The rows of a group lie close to one hidden flat surface of 9 dimensions, which may be shifted away from zero. Surfaces can cross.
(in the rows, 128 means zero)
Known rows, each followed by its group:
[147 151  97 143 109 138 121   4 160 174 143  90 127 168 100 179 117 110]	(4)
[123 130 168 106 127 129 111 183 148 173  95  99 150 163 105  80 126 130]	(2)
[139 133 133 132 150 173 173 116 121 129 100 132 164 115 108 124 154  89]	(2)
[107  84 121  97 164 120  74 203 151  89 115 106  92 148 113 187  88 115]	(3)
[131  82 135 146 167 146 149 163 138 145 114 130  80 151 123 110 117  74]	(0)
[126 122 123 156  73  75 124 160  89  99 137 100 163  91  90 185 112 116]	(3)
[152 137 131  73 107 115 110  75 158 156 140 134 143 166 147 130 107 156]	(6)
[155 133 122 156 162 176 111 132 140 121 122 141  54 127 134 103 141 130]	(6)
[110 119  85 154  95 157 218  77 150 124  91 154 146 115 134 141 117 111]	(5)
[ 79 136 117 140 144 141 134 137 110  76 136 142 111 136 163  77 143 164]	(0)
[129 161 127 143 107  70 100 197  88 106 137 129 139  75 150  73 143 212]	(0)
[ 96 139 119 161 140 112 106 136 116 111 146 134  72 149 122  88 127 143]	(1)
[157 121 136 109 113 120 104 123 145 150 134 115 127 138 136 143 112 137]	(5)
[177 142  90 171 213 104 117 152 110 157 116  75 137  95 108 116 159 125]	(1)
[163  91 137 130 103 153 170 144 147 157 100 115 146 131 166 115 116 119]	(5)
[126 146  85 109 171 119 161 127 130 102  91 185 125  99 106 125 129 135]	(3)
[144  77  93 109  96  90 173 181 145 124  78 127 163  94 117 195  78 109]	(3)
[ 87  86 156 149  97 151 128 157 108  71 153 154  78 127 123 171 110  76]	(5)
[156 112 184  97 138 127  77 161 138 173 138  97 124 169  99 131 119  96]	(6)
[103 157 156 114 131 154 115 123 122 119 138 160 126 120 123 109 155 134]	(1)
[107 120 123 150  94 114 144 136 129 128 119 127 118 140 105 124 109 119]	(5)
[ 89 157  97 127  77 103 140  87 154 143 109 115 161 153 120 117 108 171]	(2)
[ 86 105 139 116 122 158 178 137 156 150  98 105 201 113 162 154 141 113]	(4)
[144 145  97 118 174 138 155  49 154 174 122 151 134 118 105 169 141  91]	(0)
[141 121  96 150 148 109 124 110 134 136 144 127  87 133 156 118 117 146]	(0)
[133 200 127 164 141 161 128  54  88 107 152 162 110 117  89  84 182 128]	(2)
[129 143 138  98 154 180 168 127 133 112 102 175 153  98 164  87 165 148]	(5)
[128 158 127 177 161 185 116  95 143 153 110  90 111 137  67 139 159  87]	(6)
[113 132 118 113 104 158 132  92 132  84 122  96 178 148 157 143 129 161]	(0)
[155 109 138  96 122 132 130 135 175 182 107 134 124 137 143 136 109 127]	(1)
[143 150 127 117 149 113  91 120 126 139 137 124 122 124  99 146 135 131]	(5)
[130 104 110 137 162 101 132 141 131 148 131 112 117 123 135 146 118 107]	(2)
[131 117 167  80 133 138 108 176 156 161 107 111 155 160 141  97 124 141]	(2)
[ 97 125 116 123 162 173 114 136 155 103 107  90 139 140 146 146 138 145]	(3)
[155 110 137 112 157 137 130 176 144 141  91 141 105 132  81 131 113  89]	(3)
[118 115 124 173 105 147 168 160  82  71 117 106 166  92 126 131 144 118]	(1)
[150 104 123 158 129 106 174 171 102 142 124 135 144  69 175 111 140 131]	(3)
[177 119 114 126 171 123 169 117 142 187  91 128 141 132 104 107 129  90]	(6)
[140 108 150 127  95 126  92 150 131 128 147  83 145 125 161 163 123 143]	(3)
[144 179 101 167 133  76 113 151 115 176  90  48 200 106  62 109 151 150]	(2)
[195 168 155 104 152 172  75  44 149 165 152 133  73 198 107  81 140 132]	(4)
[147 118 101 131 121 124 168 137 116  97 103 118 166 113 150 119 121 150]	(4)
[186 136 156 119 107 130  80 107 135 160 142 101 116 148  92 153 119 111]	(3)
[192 118 167 146  99 189 129 105 110 121 136 105 134 136 111 144 141  86]	(1)
[142 141  88 128 208 154 115  87 154 138 143 139  99  94 211 131 160 174]	(6)
[ 75 135 166  90 108 101  69 142 137 132 171 154 100 143 156 127 120 156]	(4)
[126 153 135 132 119 144 123 105 124 132 119 102 169 134  97 138 146 122]	(4)
[ 99 142 130 149 169 122 117 146 107 127 131  97 156 109 103 138 158 111]	(6)
[133 121 123  97 183 118 133 110 155 173 135 148 112 139 164 106 133 132]	(6)
[145 139 111 142  71 110 151 135 100  91  98 126 155 133  63 118 109 126]	(6)
[ 80 140 156 161  77 163 128  79 106  91 170 168  79 142  96 147 131  85]	(1)
[192 144 152 109 108 188  73 127 143  97 134 145  66 155 143  97 128 171]	(6)
[112 117 126 118 140 139 135 146 120  97 125 118 151 122 159 126 134 140]	(0)
[108 165 151 154  85 167 121 102  86  73 146 100 178 123 109 131 164 138]	(5)
[123 158  97 161 158  97  84  82 108 121 175 120  76 134 115 134 135 138]	(0)
[184 112 151  93 164 149 133 142 153 180 104 131 136 124 138 121 135 109]	(0)
[150 123 106 124 137 153 169  96 150 137 107 152 117 149 154  86 121 137]	(4)
[143 129 105 160  87  99 209 110 108 147 124 178 138  78 158  90 132 134]	(3)
[115 170 102 183 112 132 125  50  94 108 155 109 141 104  69 187 152  99]	(1)
[155  95 151 101  82 159 161 140 161 152  95 128 154 139 155 130 108 124]	(5)
[141 152  74 152 133  65 140 140  83  84 129 155 120  88 112 103 123 169]	(4)
[159 100  86 149 152  49 112 148 148 194 127 105  81 135 102 150  86 110]	(5)
[113 120  91 140 175 134 170 120 131 120 118 144 122 113 169 109 139 136]	(0)
[141 176 125 136  69 159 192  96  92  81 118 189 175  65 155  88 166 176]	(2)
[ 81 155 122 144 149 121 126  88 144 169 142 179  77 117  78 152 139  80]	(1)
[111 147 160 117 169 119 114 180  84 108 129 134 147 123 101  73 160 126]	(6)
[ 87 131 119 150 130 134 167 143 116 110 108 137 146 120 121 103 139 120]	(4)
[ 97 151 129 120 141 149 118  74 123 104 161 171  93 151 145 101 141 143]	(2)
[ 94 145 141 133 132 160 156 113 124 122 125 177 122 106 123 119 153 110]	(1)
[124 104  98 155 187 115 140 116 113 128 143 105 120 114 117 176 133  74]	(2)
[118 164 148 126 193 152 119 121 125 164 128 113 175  94 123 124 187 118]	(4)
[ 77 136 138 142 175 158 160 150 108  99 114 157 124 121 112  87 163 102]	(0)
[130  81 158 128 102 113 113 184 139 144 134 146  53 160 116 123  84  93]	(3)
[127 131 153 161  72 164 101  86  91  65 182 128  87 160 131 131 128 123]	(1)
[124 170 153 100 127 146 126 123 134 149 107 139 172 118 107 102 161 140]	(4)
[ 94 168 161  99 104 131  73 144  91  64 157 123 173 112 126 136 155 178]	(5)
[115 158  89 185 135 122 179  97  79  83 152 195  95  69 151  90 159 142]	(2)

New rows. What belongs after each?
[106 117 131 114 197 166 110  89 133 119 176 115 120 137 233 124 161 151]	(4)
[130 124 126 144 170 121  93 133 129 142 146 102 102 126 126 150 135 113]	(6)
[145 121 129 135 124 130 109 114 116 109 145 108 115 153 131 127 120 132]	(4)
[122 123 158  87  72 119 122 175 151 146  89 121 165 151 104 116 100 143]	(5)
[125 110 206 102 125 159 101 184 111 120 153 159 115 102 133 147 148  90]	(1)
[151 108 109 120 177 131 128 118 118 111 149  98 158 104 207 146 146 157]	(4)
[145  85 153 166 109 145 133 142 126 139 148 119  71 155 152 112 115  93]	(5)
[154 118  66 193 113 115 144  68 118 113 143  94  87 149 140 134 105 130]	(1)
[139 130 141 107 125 161 130  98 149 134 128 154  90 176 151  75 123 141]	(4)
[159 153 172 122 148 147  86 145 109 151 134  99 166  97  69 170 168  90]	(1)
[102 136 119 142 167 116 142 111 129 156 129 147  93 152 105  88 132  97]	(6)
[ 77  95  86 144 146  33 138 146 107 117 164 146  91 123 150 140  92 126]	(6)
[101 117 113 115 139 128 155 117 139 121 127 150 129 130 169 122 124 143]	(2)
[129 146 103 164 122 165 187  56 116 119 110 126 161 119  79 159 144  75]	(2)
[147 162  85 144 159  95 123 122 144 176  86  70 179 113  76 141 137 138]	(1)
[114 100 156 153 110  84  96 218 112 141 133 102  97 136  99 113 107 109]	(2)
[102 137 118 109  89 107 159 120 144 141 107 159 161 106 114 149 117 130]	(0)
[114  98 140 114 107 154  94 158 166 118 102  79 127 169 101 179  93 112]	(3)
[128 163 123 143 108 134 137  86 112 111 147 168 111 114 135  94 145 155]	(2)
[174 125 128 113 125 138 155 143 143 153  87 134 149 118  98 135 121 105]	(3)
[148 154 133 124 172 140 109 117 125 141 126 137 118 117  85 127 152 104]	(5)
[133 152 117  84 113 128 135 103 143 114 103 197 110 143  83 123 107 135]	(3)
[129 148 126 128 137 102 112 128 100 119 137 113 147 131  89 122 135 124]	(6)
[119 114 107 150 117 121 176 122 127 126 119 154 119 112 141 124 120 116]	(2)
[171 140 118 145 121 112 119  93 132 161 143 136  93 130 128 118 124 134]	(2)
[130  86 112 103 108 165 145 117 139  76 115  58 210 148 189 188 112 151]	(0)
[ 85  92 141  83 159 148 152 154 154 124 117 152 130 147 184 109 120 127]	(2)
[159 142 142 107  97 121 132 138 117 125 114 152 149 114  93 127 124 126]	(3)
[ 89 132 113 148 118  97 122 151 127 128 123 117 123 124 104 140 116 125]	(1)
[143 128 125 122 114 140 153  99 127 124 135 163 124 118 157 121 132 138]	(2)
[106 108 144 106  77  89 116 139 166 175 131 150  98 149 120 148  82 119]	(4)
[233  86 116  81  75  99 148 170 135 112 100 154 127 124 167 113  72 170]	(6)
[143 140 119 121 166 111 134 114 121 155 122 116 158 122 108 122 143 115]	(6)
[101 144 114 164  65 104 103 135 105  79 141  94 124 147 137 101 112 188]	(0)
[132 138 128 125  82 131 147  92 143 139 108 150 107 184  79  93  98 113]	(6)
[100 133 169  89 147 186 116 106 122  96 143 136 144 162 124 132 148 102]	(2)
[140 131 120 142 175  94  74 169 133 151 132  99  73 163 118  77 117 150]	(1)
[122 127 140 126 152 164 131 146 146 137 108 133 115 132 134 104 143 124]	(6)
[ 88 100 134 172 129 135 146 169 131 125 121 147  61 144 116  93 113  95]	(3)
[139 139  97 166  72 173 133  77 162 110 103 120  92 148 103 156 104 133]	(6)
[ 73 149 134 124  79 114 161 136 107 101 102 128 194 139  80 112 126 128]	(6)
[108 118 127 150 187 117 125 138 130 163 144 128  92 118 137 124 141  93]	(4)
[120 129 121  99 103 142 154 102 130 102 122 128 191 114 156 161 131 145]	(2)
[155  82  86 198 124 113 178 140 137 161  99  93 100 129  93 153  96  64]	(1)
[ 81 133 113 154 113 121 144 118 128 111 129 151  94 146 120 102 117 128]	(0)
[107 154 123 161 113 123 113 115 103 105 144 118 125 123  95 132 139 125]	(3)
[164 131 149 134  69 117 123  94 127 161 163 129 119 128 161 120 125 145]	(3)
[101 142 144 142 130 131  95 114 116 119 150 124 101 155  72 141 130  92]	(0)
[137 107  92 132 150  88 141 125 151 165 132 148  86 127 188  97 105 161]	(5)
[172  85 146 118 125 106 106 179 134 149 127 101 109 137 123 149 100 106]	(6)
[137 129  99 121 112  91  85  67 140 129 177 126  96 135 150 189 100 149]	(5)
[149 135 145 131  80 176 117 153 133  86 102 121 127 135 112 120 125 152]	(6)
[106 125 163 120 136 166  65 180 133  91 145 101 118 115 167 149 145 158]	(6)
[ 94  88 145 130 179 192 135 104 146 131 153  84 139 152 212 141 153 108]	(4)
[142 121 124 152 130  96 107 133 112 135 156 124  94 123 125 137 120 120]	(2)
[ 62 127 137 143 167 133 137 127 147 165 136 149  99 130 136 114 148  98]	(4)
[184 120 119  79 138 127 133 128 134 123 121 114 193  98 201 140 134 186]	(4)
[ 15 114 140 128 141 146 110  82 156 133 184 125 110 153 205 158 139 132]	(4)
[102 145  73 159 143 105 154  60 137 146 138 130 121 117 133 150 130 128]	(4)
[213 145 139  64 171 157  89  97 156 152 137 146 119 131 195 101 144 186]	(6)
[119  92 166 168  69 183 167 175 118 100  98 128  94 176 101  70 110  84]	(1)
[144 124 170  89 187 132  94 194 136 158 122 124 122 138 156  68 149 147]	(2)
[104 100 140 115  99 108 103 136 153 152 137  90 134 154 130 181  98 112]	(6)
[177 109 122 160 198  94  99 151 130 195 144 109  56 134 115 112 128  93]	(2)
[ 94 117 147 124  92 184 171 151 115  61 101 140 147 169 149  58 127 146]	(4)
[226 143 149  91  80 158  82 121 132 105 121 127 117 153 116 115 112 171]	(6)
[140  94 145 114  95 155 148 118 167 156 121 155  86 169 164 105  96 123]	(5)
[117 137 125 117 131 106 116 148 121 113 143 147 120 110 168 105 131 172]	(0)
[145 164 132 149  65 106 120 132  89 107 132 107 180  89 105 141 139 159]	(2)
[137 161 123 140  98  86 105 119  79  97 158 125 156  88 100 156 141 144]	(3)
[142 129 100 115 115 130 167  76 138 126 131 158 145 106 180 140 128 153]	(2)
[103  94 105 138 142 126 174 160 135 114 109 139 121 119 169 110 117 131]	(0)
[124 149 114 153 135 133 149 101 105 111 135 143 132 105 117 123 150 124]	(2)
[130 145 125 151 130 147 130 124 122 123 109 114 132 130  85 120 144 113]	(6)
[ 76 131 118 132 131 160 137  69 137  98 141 136 108 171 118 142 123 107]	(0)
[111 100 123 125 158 126 151 181 111  95 115 112 165  97 165 137 135 130]	(0)
[118 123 161 105  77 129 123 154 128 113 130 153 126 140 148 100 114 152]	(2)
[141 130 125 119 140 106 118 157 127 141 117 116 150 108 122 132 131 137]	(5)
[115 140  74 108 123  87 126  98 185 171 103 123 127 149 151 118  94 189]	(1)
[137 126 121  94 133  97 102  92 146 155 158 144 115 121 144 181 111 131]	(0)
[141 143  96 108 141 128 170 111 139 122  98 178 136 105 125 117 129 142]	(3)
[101  87 172  69  85 185 144 239 167  93  41 106 198 148 105 147 103 120]	(3)
[115 136 169 114  78 142 109 123 147 156 118 117 141 164  82 134 120 107]	(4)
[ 57 142 106 146 170 110 136 103 130 145 138 115 142 123 128 145 146 114]	(6)
[ 84 172 162 136 125 125  78 121 111 130 154 131 114 145  75 115 151 119]	(4)
[165  66 115 143 115 142 136 121 130 106 136  81 105 176 166 146  88 112]	(4)
[ 89 118 118 146 121 131 112 150 100  54 148  96 131 141 172 110 128 171]	(0)
[129 118 114 127 168 129 103 157 132 112 122 103 128 117 127 163 130 128]	(3)
[123  73 109 157 133 134 167 165 112  83 121 100 129 136 165 122 111 113]	(4)
[219 158 129  79 196  81 100  77 111 193 147 120 157 146 101 107 144 123]	(6)
[160 130 162 140  71 148 140 140  95 104 130 140 148 102 104 136 136 109]	(2)
[164 136 144  98 150 156 102  65 132 129 178 173  69 147 168 119 137 134]	(2)
[110 146  90 152 171 104 158 145 107 118 109 136 151  77 115 126 150 130]	(5)
[ 83 118  99 156 143 137 144  92 138 108 142 153  59 168 152  97 114 126]	(0)
[100 123 111  98 136 112 143  99 173 158 144 225  41 146 195  75 101 163]	(0)
[180  79 109 122 121 126 164 153 174 177  84 110 121 145 162 113  90 132]	(1)
